The same things were measured in two ways. Each way mixes the same 8 hidden numbers, adds some noise and spreads widely along 6 directions of its own, which tell nothing about the thing.
Some things both ways: the first way, then the second way.
[-.08 .10 -.50 .36 .10 -.35 -.08 -.22 .31 .27 .37 .31 -.39 .49 .29 -.13 .04 -.77 .28 -.17]
[.02 .29 .08 .10 .12 .40 .03 .08 .17 -.50 -.55 .27 -.45 .26 .46 .01 -.06 .01 -.04 -.17 .03 .21 -.02 -.26 .42]

[-.15 -.10 -.35 .43 -.11 -.11 -.27 -.02 -.62 .45 -.02 -.20 .38 -.56 .51 .09 -.26 -.39 .05 -.45]
[.09 .14 .29 .00 -.50 -.21 .31 .03 .12 -.19 -.35 -.01 -.35 -.19 .40 -.17 -.23 -.49 .19 -.27 -.03 .24 -.12 -.20 .05]

[-.42 -.22 -.57 -.03 -.21 -.02 -.35 .17 -.19 .59 .04 .12 .03 .24 .02 -.14 -.08 .10 .15 -.18]
[-.10 .01 .27 -.15 -.05 .15 .21 -.39 .39 -.07 .05 -.25 -.23 -.17 -.17 -.20 -.08 -.36 .13 -.30 -.06 .62 .15 -.26 -.40]

[-.22 .10 .01 .08 .08 .22 .01 -.13 -.64 -.13 -.43 .06 .47 -.28 .17 .11 -.11 .13 -.09 -.22]
[.15 .24 -.09 .29 -.05 .03 .04 -.14 .28 .21 -.05 .00 -.02 -.10 -.21 .06 -.42 -.37 .22 -.10 .19 .34 .37 .23 -.26]

[-.01 -.15 .16 -.11 .11 -.04 .49 -.07 .21 -.33 -.07 .23 -.24 .60 -.19 .07 -.01 .24 .04 .08]
[-.21 .34 -.13 -.06 .12 .43 -.27 -.19 .02 -.18 .28 .17 .07 -.01 .22 -.07 .47 .08 -.28 .24 -.48 -.04 .19 .41 -.15]

[.38 .17 -.17 .29 .01 -.32 -.20 .20 .53 -.47 -.14 -.22 -.07 .07 -.01 -.04 -.50 -.05 -.20 .29]
[.12 -.10 -.04 -.07 .34 .14 .26 -.03 -.06 -.27 .12 .24 -.30 -.02 .56 -.48 .15 .15 .04 .44 -.16 -.21 -.08 -.16 -.07]

[.11 -.08 .13 .33 -.25 -.49 .01 .26 -.05 .06 .14 -.35 -.12 -.29 .12 .26 -.13 .20 -.01 -.03]
[-.05 -.11 .20 -.07 -.19 .01 .03 -.20 .07 -.10 .06 -.32 .10 -.34 -.10 .07 .20 .01 .18 -.22 -.13 .44 .33 -.05 -.18]

[.16 .06 .29 .38 -.04 -.12 .02 -.35 .41 .23 .17 -.51 -.06 -.34 -.03 .26 -.10 .15 .15 .05]
[-.04 -.01 .06 -.16 -.16 -.19 -.07 .25 -.16 -.11 -.18 -.17 .11 -.01 -.11 .12 .35 .13 -.06 -.30 -.10 .01 -.27 .27 .09]

[-.08 .16 -.30 -.08 -.18 .23 .10 .48 -.02 -.23 .11 .28 .04 .09 -.14 -.07 -.38 .04 -.29 -.25]
[-.15 .21 .18 .09 -.13 -.11 -.33 .42 .39 -.60 -.18 -.14 -.11 -.13 -.15 -.07 -.13 .14 .19 .03 -.17 .34 .03 -.13 .20]

[-.03 .25 .05 .33 .06 .06 .45 .28 .11 -.21 .05 .04 .21 -.20 -.14 -.01 -.40 .27 -.12 -.26]
[.09 .23 .09 .07 -.09 -.24 .32 .19 -.03 -.46 -.27 .16 -.14 -.51 .55 -.37 -.10 -.17 -.07 .26 -.37 -.06 -.19 -.12 .15]

[.24 .30 -.11 .04 .01 .05 -.10 .22 .50 -.25 .15 -.10 -.12 .17 -.11 -.09 -.48 -.16 -.07 .16]
[.10 -.14 .22 .10 -.06 -.31 -.19 .33 .27 -.20 -.31 -.09 -.34 -.08 -.17 -.17 -.32 -.05 .37 .01 .11 .17 -.18 -.09 .08]

[.23 .08 -.01 -.29 -.49 .13 -.43 .43 -.23 -.01 -.14 -.28 .04 -.67 .56 -.25 -.61 -.13 -.21 -.07]
[.39 .25 .10 -.27 .19 .20 .26 -.37 .36 -.42 .02 -.25 -.11 .23 .04 -.08 .05 .06 -.13 -.10 -.10 .47 -.41 -.34 -.01]

[-.50 -.09 -.64 -.12 .13 .17 -.58 -.21 -.52 .40 -.30 .12 .19 .31 .09 -.05 .11 -.24 .05 -.08]
[.06 .28 -.03 -.17 -.28 .30 -.04 -.24 .19 .06 .34 -.12 .05 -.05 .07 -.06 .45 -.03 .03 -.04 -.29 .31 -.15 .13 -.40]

[.23 -.04 .08 -.74 -.68 .23 .02 .01 .11 -.36 -.09 .22 .03 .54 -.11 .12 .17 .13 -.35 .41]
[.09 -.08 .42 -.38 .14 -.01 -.18 .03 .04 -.36 -.55 -.23 -.01 .12 -.25 .01 .17 .20 .02 -.56 .19 .64 -.04 -.34 .11]

[.13 -.15 .24 .08 .08 -.18 .50 .11 .60 -.01 .35 -.38 -.37 .20 -.24 .16 -.29 .09 .00 -.02]
[-.25 .04 .16 -.02 -.09 .17 -.68 .24 -.01 -.18 -.21 .07 -.07 .06 -.15 -.05 .46 .46 .09 -.08 -.18 .12 -.03 .32 .08]

[.02 -.07 -.37 .05 -.05 -.34 -.30 -.23 -.03 -.17 -.13 .11 .05 .54 .05 .22 .10 -.43 -.06 .24]
[-.14 -.19 .08 .07 .15 .39 -.21 -.10 -.09 .24 -.14 .29 -.26 .05 .15 -.16 .15 .05 .32 -.08 .22 .14 .58 .12 -.25]

[-.17 .13 -.31 .21 -.22 -.31 -.81 -.26 -.22 .11 -.32 -.13 .41 -.06 .21 .17 -.12 -.26 .12 .13]
[.18 .33 -.25 -.08 .06 .14 .45 -.35 .13 .04 .31 -.10 .23 -.32 .25 .10 .14 -.58 -.34 .10 -.40 .09 -.07 .24 -.34]

[-.02 -.01 -.33 .08 .23 .11 -.03 -.06 -.25 -.19 -.29 .16 .04 .35 -.06 .06 .06 .15 -.10 .11]
[-.04 .27 -.17 -.02 -.03 .12 -.33 .27 .18 -.16 .47 .07 .07 .19 .03 -.18 .16 .24 .14 .36 -.08 -.01 .23 .23 -.23]

[-.09 .45 -.19 -.17 -.35 -.01 -.40 .03 -.15 .30 .20 .00 -.13 .15 .00 .10 .41 -.03 .02 .26]
[.32 .10 -.20 -.03 .28 .11 .21 -.14 .06 .19 .17 -.09 .35 -.34 -.27 -.19 .12 .16 .18 .04 .15 .52 .18 -.06 -.54]

[-.11 .08 .08 -.40 -.09 .39 .28 -.18 -.32 -.16 -.13 .36 .13 .41 -.04 .06 .17 .14 .06 .04]
[-.02 .00 .05 -.05 .04 .09 .20 -.14 -.15 .11 -.09 .25 -.16 -.31 .40 -.40 .17 -.23 .04 .08 -.13 .02 .13 .08 -.33]

[-.08 .33 -.47 .54 .21 .05 -.25 .00 .48 .33 .37 .15 -.29 .13 -.01 -.23 -.39 -.18 .37 -.22]
[-.31 .27 -.16 .26 -.24 -.15 -.28 .32 .46 -.15 .34 -.14 -.13 .01 -.31 .09 -.19 -.27 .06 .18 -.30 -.15 -.05 .53 -.06]

[-.14 -.03 -.40 -.02 -.01 -.22 -.50 -.08 .34 .20 .10 -.08 -.24 .58 -.13 -.03 -.10 -.17 .22 .27]
[-.08 .24 -.06 -.04 .01 -.08 -.26 .18 .32 -.18 .35 -.01 -.08 -.05 -.06 -.27 .00 -.18 -.04 .40 -.34 -.08 -.15 .28 -.24]

[-.41 -.42 .11 .21 .10 -.47 .08 -.24 .29 .61 .25 -.37 -.29 .23 -.13 .24 .01 .14 .46 -.11]
[-.31 .11 .16 .12 -.09 -.02 -.30 .01 .17 -.07 -.13 .09 -.25 -.16 -.12 -.23 -.09 -.27 .05 .02 -.23 .04 .15 .36 -.12]

[-.49 .14 .20 -.20 -.11 .27 .29 -.15 -.66 .21 -.06 .42 .02 -.02 .16 .05 .32 .18 .17 -.38]
[-.04 .46 -.38 .19 .39 .63 .14 -.39 .03 .08 .15 .35 .21 -.21 .15 -.10 .25 .03 -.19 .15 -.17 .24 .52 .26 -.33]

[.03 -.04 -.04 -.43 -.44 .37 -.14 .17 -.11 -.11 -.18 -.09 .09 -.11 -.08 .09 -.08 .31 -.44 .04]
[-.12 -.11 .08 -.23 .03 .11 .39 -.25 -.24 .01 .15 .12 -.16 -.34 .31 -.73 .55 .25 .03 .09 -.31 .01 -.16 -.06 -.44]

[-.23 -.01 .18 -.27 -.19 .41 .42 .14 -.47 .44 .51 .11 -.21 -.10 .10 .08 -.01 .00 .20 -.52]
[-.31 .43 -.02 .26 -.37 -.05 -.37 .28 .30 -.05 .01 .07 -.03 -.30 -.25 -.17 -.07 -.18 .13 .03 -.27 .20 .13 .42 -.21]

Other things, the second way, with their names:
J_590: [.12 -.26 -.09 -.14 .47 .38 .33 .04 .11 .06 -.09 .12 -.34 -.01 .17 -.31 .23 .06 .27 -.05 .19 .28 -.25 -.46 -.34]
J_388: [.34 -.03 .12 -.25 .04 -.07 -.21 -.13 .37 -.07 .08 -.51 .18 .05 -.39 .44 .05 -.26 -.01 -.22 -.03 .46 -.23 .06 -.14]
J_547: [-.04 .56 -.19 .14 -.18 .16 -.03 .00 .15 -.21 .26 .15 .15 -.41 .25 -.27 .22 .00 -.13 .39 -.55 .09 .00 .27 -.22]
J_894: [-.31 .34 .03 .23 -.15 -.16 -.55 .43 .40 -.42 .05 -.06 .11 -.37 -.27 .00 -.20 -.12 .08 .28 -.35 .20 .35 .29 .00]
J_233: [-.01 .36 .09 .03 -.31 -.04 .14 -.14 .25 -.14 -.16 -.16 .00 -.13 .08 .25 -.19 -.63 -.14 -.31 -.16 .30 .13 .15 .02]
J_726: [.10 -.25 .21 -.03 -.08 .11 -.25 .17 -.19 -.12 -.29 .09 -.17 -.15 .40 -.03 .37 .29 .31 -.01 -.01 .08 .07 -.06 .11]
J_447: [.16 .41 -.06 -.15 .20 .44 .18 -.22 .07 -.14 -.04 .22 -.03 .18 .18 -.38 .21 .26 -.03 -.06 .08 .42 .09 -.22 -.23]
J_571: [.16 .02 -.11 -.13 -.04 .11 .44 -.13 -.26 .15 .12 .24 -.07 -.39 .68 -.40 .40 -.19 -.02 .22 -.27 -.15 -.17 .06 -.36]
J_660: [-.08 -.07 -.09 -.02 .13 .38 .13 .33 -.29 -.34 -.15 .36 -.20 -.21 .69 -.42 .70 .72 .19 .22 -.19 -.04 -.17 -.30 .07]
J_455: [.26 .31 .05 -.10 -.04 .09 .23 -.62 .06 .10 .14 -.06 .09 -.09 .08 -.17 .00 -.29 -.16 -.03 -.16 .26 .16 .24 -.34]
J_606: [-.15 -.01 .17 .12 -.07 .18 .01 .02 -.18 -.19 -.22 .46 -.44 -.25 .57 -.70 .18 .32 .26 .24 -.15 -.06 .21 -.10 -.05]
J_618: [.14 .37 -.07 .05 .06 .41 .08 -.54 .31 .06 .21 .06 -.04 -.11 .10 -.12 .01 -.28 -.07 .11 -.20 .36 .24 .16 -.36]
J_379: [.26 .18 -.32 .05 .24 .59 .49 -.07 -.07 .00 -.06 .32 -.01 -.34 .61 -.18 .46 .19 .10 .09 -.06 .32 -.08 -.35 -.25]
J_674: [-.26 .00 .09 .08 -.30 .00 -.18 .06 -.07 .05 .18 .13 -.13 -.28 .06 -.51 .27 .25 .30 .17 -.23 -.01 .20 .26 -.33]
J_381: [.07 .37 -.10 -.13 -.02 .23 .20 -.34 .21 .06 .34 .07 -.05 .03 .16 -.30 .12 -.29 -.11 .10 -.20 .18 .00 .13 -.45]
J_52: [-.16 -.15 -.06 .23 .30 .25 .53 -.01 -.12 -.10 -.40 .21 -.15 -.55 .25 -.28 .06 .14 .24 -.15 .08 .35 .41 -.39 -.10]
J_787: [-.25 .08 .00 -.27 .04 .34 -.15 -.34 .00 -.11 .45 -.20 .20 .06 -.14 -.02 .65 .29 -.18 -.06 -.33 .18 .24 .29 -.29]
J_603: [.18 .27 -.15 .13 .19 -.02 .19 .20 .27 -.06 -.12 .02 .01 .20 -.31 -.11 -.44 .02 .26 -.20 .49 .45 .31 -.19 -.14]
J_869: [-.06 -.13 .11 .14 -.02 -.08 .25 .17 .23 -.05 -.21 .09 -.42 -.35 .24 -.24 -.35 -.53 .34 .00 .07 .19 .13 -.25 -.18]
J_785: [.13 .15 .08 .12 -.04 -.35 .11 .53 -.10 -.36 -.50 .30 -.21 -.31 .43 -.47 -.23 .02 .18 .20 .00 -.09 -.15 -.15 .19]
J_194: [.06 .16 -.14 .18 -.33 -.14 .14 .11 .01 .23 .07 -.03 .13 -.40 -.05 -.10 .05 -.14 .20 -.06 -.07 .15 .05 .30 -.32]
J_795: [.05 .09 .01 .03 -.07 -.17 .34 -.09 .21 -.01 .20 .08 -.38 -.03 .21 -.52 -.32 -.39 .14 .24 -.06 -.10 -.05 .03 -.29]
J_418: [.33 .14 .20 -.22 -.16 .04 .05 -.37 .12 -.08 -.05 -.31 .12 .11 -.14 .11 .12 .07 .04 -.36 .08 .55 .04 -.06 -.10]
J_435: [-.06 .23 -.08 .02 -.11 .17 .05 -.02 .29 .01 .17 -.10 -.04 .21 -.32 -.09 .01 .13 .23 -.25 .19 .42 .19 .01 -.28]
J_258: [-.45 .09 .10 -.06 -.22 .10 -.38 -.04 .08 -.17 .29 -.07 -.02 -.11 -.02 -.04 .38 -.01 -.08 .08 -.48 -.06 .21 .47 -.16]
J_855: [-.22 .20 -.09 -.10 .18 .33 -.10 -.10 -.25 -.03 .08 .40 -.08 .00 .30 -.51 .54 .28 -.19 .22 -.31 -.20 .04 .36 -.24]
J_14: [-.09 -.15 .14 -.03 -.13 .16 -.74 .23 .37 -.20 .13 -.41 .11 -.27 -.38 .39 .46 .23 .23 .01 -.34 .44 -.11 .14 -.08]
J_40: [.42 .00 .26 -.31 -.04 -.45 -.06 .19 -.12 -.17 -.12 -.07 .10 -.11 .04 -.46 -.01 .20 .18 .12 .10 .20 -.17 -.14 -.16]
J_469: [-.26 -.13 .07 -.10 -.13 .31 .24 -.20 -.20 .06 -.01 .09 -.18 -.12 .27 -.27 .51 .21 .16 -.25 -.07 .17 .20 -.04 -.24]
J_596: [-.10 .17 .04 .07 .01 .14 -.38 .24 .34 -.27 .07 .05 -.16 .15 .03 .01 -.13 -.08 .18 .14 -.02 .17 .29 .04 -.02]
J_138: [-.19 -.08 -.17 .03 .52 .48 -.35 .10 -.06 -.01 .07 .20 .09 -.07 -.16 -.15 .48 .60 .16 .17 .02 .21 .41 .11 -.27]
J_458: [-.02 .36 -.14 .26 -.16 .16 -.01 -.24 .19 .23 .20 .11 .03 -.24 -.08 -.18 -.07 -.23 .11 .09 -.14 .20 .32 .40 -.42]
J_760: [-.06 .22 -.09 -.23 .26 .38 -.07 .11 .05 -.16 -.12 .22 -.13 .14 .29 -.10 .41 -.12 -.25 -.04 -.19 .06 -.35 .03 -.10]
J_497: [.01 -.10 .13 -.05 -.17 -.18 .16 .15 .03 -.27 -.03 -.25 .06 -.41 .07 -.03 .15 .07 .17 -.06 -.16 .24 .02 -.15 -.04]
J_992: [.05 .29 .09 .06 -.20 -.10 .22 .30 .28 -.46 -.28 .11 -.42 -.10 .40 -.28 -.19 -.19 .05 .06 -.21 .06 -.48 -.23 .21]
J_579: [.11 -.15 .24 .00 .00 .12 -.24 .05 .14 .04 -.36 -.06 -.14 -.13 -.22 -.09 .09 .17 .40 -.28 .21 .56 .08 -.19 -.17]
J_22: [.42 .26 -.10 -.21 -.21 -.06 .12 .30 .03 -.26 .07 -.02 .10 .00 .50 .01 .24 -.01 .04 .14 -.09 .08 -.35 -.16 .01]
J_27: [.29 -.07 .24 .08 -.18 -.24 -.50 .28 .02 .06 -.35 .02 -.01 -.07 -.15 -.09 -.16 .18 .49 -.04 .33 .31 .26 .09 -.06]
J_334: [.10 .14 .25 -.19 -.13 .17 .05 -.10 -.01 -.62 .01 .01 -.19 .12 .49 -.37 .34 .57 .06 .11 -.22 .17 -.03 -.33 .19]
J_840: [-.24 -.04 -.08 .06 .17 .39 -.13 -.09 -.10 .23 .07 .24 -.01 -.09 -.12 -.36 .29 .32 .30 -.06 .18 .29 .61 .13 -.47]
J_302: [.06 -.37 .00 -.07 .36 .53 .34 -.12 -.21 .06 -.37 .15 -.20 -.40 .33 -.20 .62 .35 .23 -.20 .03 .39 -.13 -.44 -.22]
J_704: [-.25 .26 -.15 .18 -.08 .41 -.07 -.11 .43 .16 .22 -.07 .00 -.30 -.27 .04 .13 -.22 .17 -.10 -.18 .52 .23 .13 -.49]
J_446: [.14 .39 -.01 .14 -.03 -.25 .38 .07 .18 -.61 -.17 .07 -.16 -.18 .56 -.03 -.43 -.45 -.23 .26 -.33 -.13 -.02 -.02 .37]
J_883: [-.03 .14 .44 -.36 -.45 -.18 -.19 -.06 .03 -.31 .04 -.21 -.10 .22 -.07 -.39 .26 .34 .10 -.21 -.12 .26 -.11 -.01 -.08]
J_516: [.18 -.16 .10 .06 .21 -.24 .35 .20 .35 .03 -.27 -.06 -.31 -.36 -.17 -.37 -.50 -.43 .40 -.06 .27 .42 -.16 -.43 -.34]
J_120: [.00 .17 .05 .03 -.28 .31 .00 -.34 .01 .13 .02 -.05 .04 -.11 -.06 -.06 .35 .22 .14 -.28 -.09 .41 .17 .17 -.26]
J_709: [.38 .09 .01 -.02 .42 .25 .45 -.13 .00 -.36 -.30 .23 -.10 -.23 .58 -.27 -.06 .04 .04 .16 .05 .32 .17 -.54 .02]
J_537: [.04 .09 -.17 .09 .39 .30 .14 .12 .28 -.28 -.11 .07 -.20 .04 .10 .08 -.02 -.07 -.01 .04 -.01 .15 -.09 -.15 .08]
J_819: [-.16 -.08 -.15 .17 -.24 -.24 .17 .14 .03 .12 .34 -.21 .13 -.47 -.24 -.19 .13 .10 .30 .09 -.20 .04 .11 .29 -.35]
J_377: [-.09 .45 -.34 -.11 .25 .42 .31 -.33 .17 -.25 .51 -.04 .14 -.04 .11 -.13 .51 .10 -.46 .21 -.60 .02 -.29 .24 -.23]
J_685: [.13 -.15 -.10 -.04 .73 .36 .55 -.05 -.17 -.06 -.35 .43 -.23 -.21 .57 -.41 -.02 -.12 .08 .09 .27 .17 .37 -.50 -.20]
J_868: [-.20 .41 -.13 .28 -.06 .16 .07 -.07 .24 -.13 .14 .18 -.13 -.07 .11 -.18 -.22 -.20 .03 .13 -.15 .08 .42 .23 -.11]
J_58: [.27 -.21 .05 -.34 .39 .45 .04 -.06 -.28 .02 -.31 .14 .01 .02 .36 -.04 .61 .29 .07 -.24 .21 .35 .00 -.32 -.16]
J_553: [.07 .33 .16 -.24 -.37 -.05 -.18 -.13 .14 -.13 .18 -.28 .26 -.21 -.18 -.09 .35 .05 -.06 -.13 -.35 .44 -.13 .16 -.28]
J_167: [.17 .10 -.12 .20 .25 .37 .09 -.05 .06 .13 -.15 .29 -.08 -.17 .03 -.36 .03 .31 .35 .04 .23 .41 .26 -.17 -.32]
J_901: [-.14 .28 -.21 .38 -.10 -.31 .35 .27 .42 -.14 .09 -.04 -.12 -.53 -.15 -.21 -.51 -.50 .12 .22 -.24 .01 -.07 .14 -.16]
J_647: [.32 -.07 .10 -.21 .11 .25 .64 -.59 -.10 -.04 .05 -.01 -.11 -.18 .54 -.26 .21 -.09 .04 -.08 -.03 .33 .18 -.37 -.27]
J_97: [-.04 .37 -.23 -.22 -.06 .26 .21 -.18 .11 -.03 .38 -.04 .10 -.06 .24 -.02 .53 -.28 -.37 .06 -.52 -.03 -.43 .33 -.30]

Some of these things the first way, each followed by its name:
[-.20 .22 -.06 -.36 -.22 .43 -.38 .04 -.41 .29 .07 -.14 .21 -.11 .02 .00 -.22 .00 .15 -.04]  J_516
[.34 .09 -.19 -.17 -.34 .05 -.46 .00 -.10 -.16 -.06 .01 -.10 -.01 .31 .00 -.14 -.24 -.09 .17]  J_795
[-.39 -.08 -.04 .34 -.16 -.29 -.30 -.08 -.21 -.01 -.24 -.24 .35 -.30 -.19 .56 .09 .16 -.30 -.18]  J_52
[-.06 -.42 .21 -.09 .16 .12 .09 -.32 -.02 -.06 -.33 -.49 .39 .02 -.18 .28 -.45 .16 .03 -.01]  J_760
[-.10 -.07 .20 .15 .10 .00 .06 .00 -.19 -.47 -.53 -.24 .39 -.20 -.27 .41 -.14 .59 -.33 .03]  J_497
[.18 -.10 .22 .16 -.27 -.40 -.16 -.10 -.09 -.29 -.19 -.42 .35 -.11 .02 .45 -.13 .03 -.14 .23]  J_685
[-.08 -.25 -.23 .10 .01 .16 .36 .17 -.23 -.09 -.38 -.12 .40 -.15 -.13 .07 -.14 .43 -.48 -.16]  J_447
[-.28 .01 -.25 .00 .26 .35 -.10 -.41 .07 .18 -.22 .16 .09 .38 -.17 -.08 -.07 .12 .25 -.01]  J_97
[-.21 .20 -.07 .69 .32 .03 .18 .12 .44 .19 .23 -.22 .00 -.21 -.43 .11 -.42 .45 .15 -.32]  J_901
[-.28 .13 -.41 .63 .48 -.22 -.04 -.33 .13 .39 -.10 -.13 .21 .24 -.16 .02 .01 .05 .31 -.01]  J_571
[-.38 -.26 -.43 -.46 -.39 .50 -.31 -.02 -.80 .35 -.48 .27 .25 -.05 .25 -.09 .28 .25 -.28 -.19]  J_883
[-.20 .40 -.51 .04 -.10 -.09 -.33 .09 .47 .13 .26 .28 -.20 .65 -.28 -.09 .13 -.24 .02 .21]  J_138
[.29 .35 .02 .06 -.12 .07 .07 -.14 .03 -.13 .28 .03 -.19 .15 -.03 .25 .23 -.13 -.08 .11]  J_194
[.33 .30 -.40 .44 -.06 -.10 .29 .35 .38 -.02 .14 .10 -.04 .01 .09 -.32 -.27 .13 -.13 .03]  J_418
[-.33 -.04 -.41 -.05 .11 .20 -.07 .09 -.12 .16 .15 .21 -.04 .44 -.25 .06 -.06 -.04 .02 -.19]  J_704
[-.06 .08 -.37 -.10 -.32 .09 -.34 .04 -.38 .06 -.13 .10 .08 -.16 .29 .07 .13 -.33 -.37 -.16]  J_120
[.23 -.02 -.28 .21 -.10 -.23 .11 .40 .09 -.30 -.07 .10 -.29 .02 .18 -.10 -.10 .03 -.40 -.04]  J_334
[.03 -.07 .10 .47 .06 -.14 .16 -.29 -.18 .38 .09 -.34 -.09 -.26 .02 .35 .33 .36 .11 -.07]  J_603
[-.20 .03 -.08 .11 .22 .06 .33 -.11 -.12 .02 -.04 .18 -.08 .27 -.11 .07 .13 .16 .02 -.13]  J_458
[-.20 .18 -.75 .55 .24 -.28 -.55 -.03 .31 .03 -.10 -.18 .08 .18 -.22 .21 -.06 -.45 -.31 -.03]  J_660
[-.21 .35 -.42 -.14 -.44 .09 -.32 .06 -.43 .38 -.06 .47 .11 .02 .49 -.37 .17 -.20 .11 -.06]  J_455
[-.04 .03 -.22 .12 -.17 -.03 .22 .08 -.05 .30 .31 .06 -.18 .18 -.08 .14 .27 .12 -.03 -.09]  J_840
[-.01 .18 -.53 .59 .68 .00 .02 -.28 -.04 -.23 -.41 -.01 .39 .34 -.18 .05 -.08 .02 -.07 .16]  J_22
[.01 .25 -.04 -.14 .12 .10 .40 .03 .10 -.08 .27 .20 -.39 .51 -.18 .04 .33 -.01 -.09 .07]  J_167
[-.27 -.14 .08 .17 -.09 -.37 -.29 -.20 -.74 .40 -.32 -.23 .09 -.37 .50 .15 .25 .09 .20 -.11]  J_647
[.01 -.06 .00 .04 -.07 -.44 -.38 -.12 -.34 -.11 -.30 -.55 .28 -.03 .11 .40 .06 -.32 -.21 .27]  J_27
[.41 -.08 .44 .00 -.32 -.09 .47 -.06 -.18 -.27 .26 .00 -.13 -.08 .35 .24 -.11 -.05 .09 -.10]  J_233
[-.12 .10 .02 -.18 .05 .17 -.02 -.28 -.36 .03 -.25 -.10 .36 .12 .05 .07 .01 -.04 .10 .09]  J_58
[-.15 .18 -.07 .36 .07 -.43 -.09 -.38 .11 -.14 -.13 .39 -.19 .43 .15 .08 .29 -.17 .28 .07]  J_446
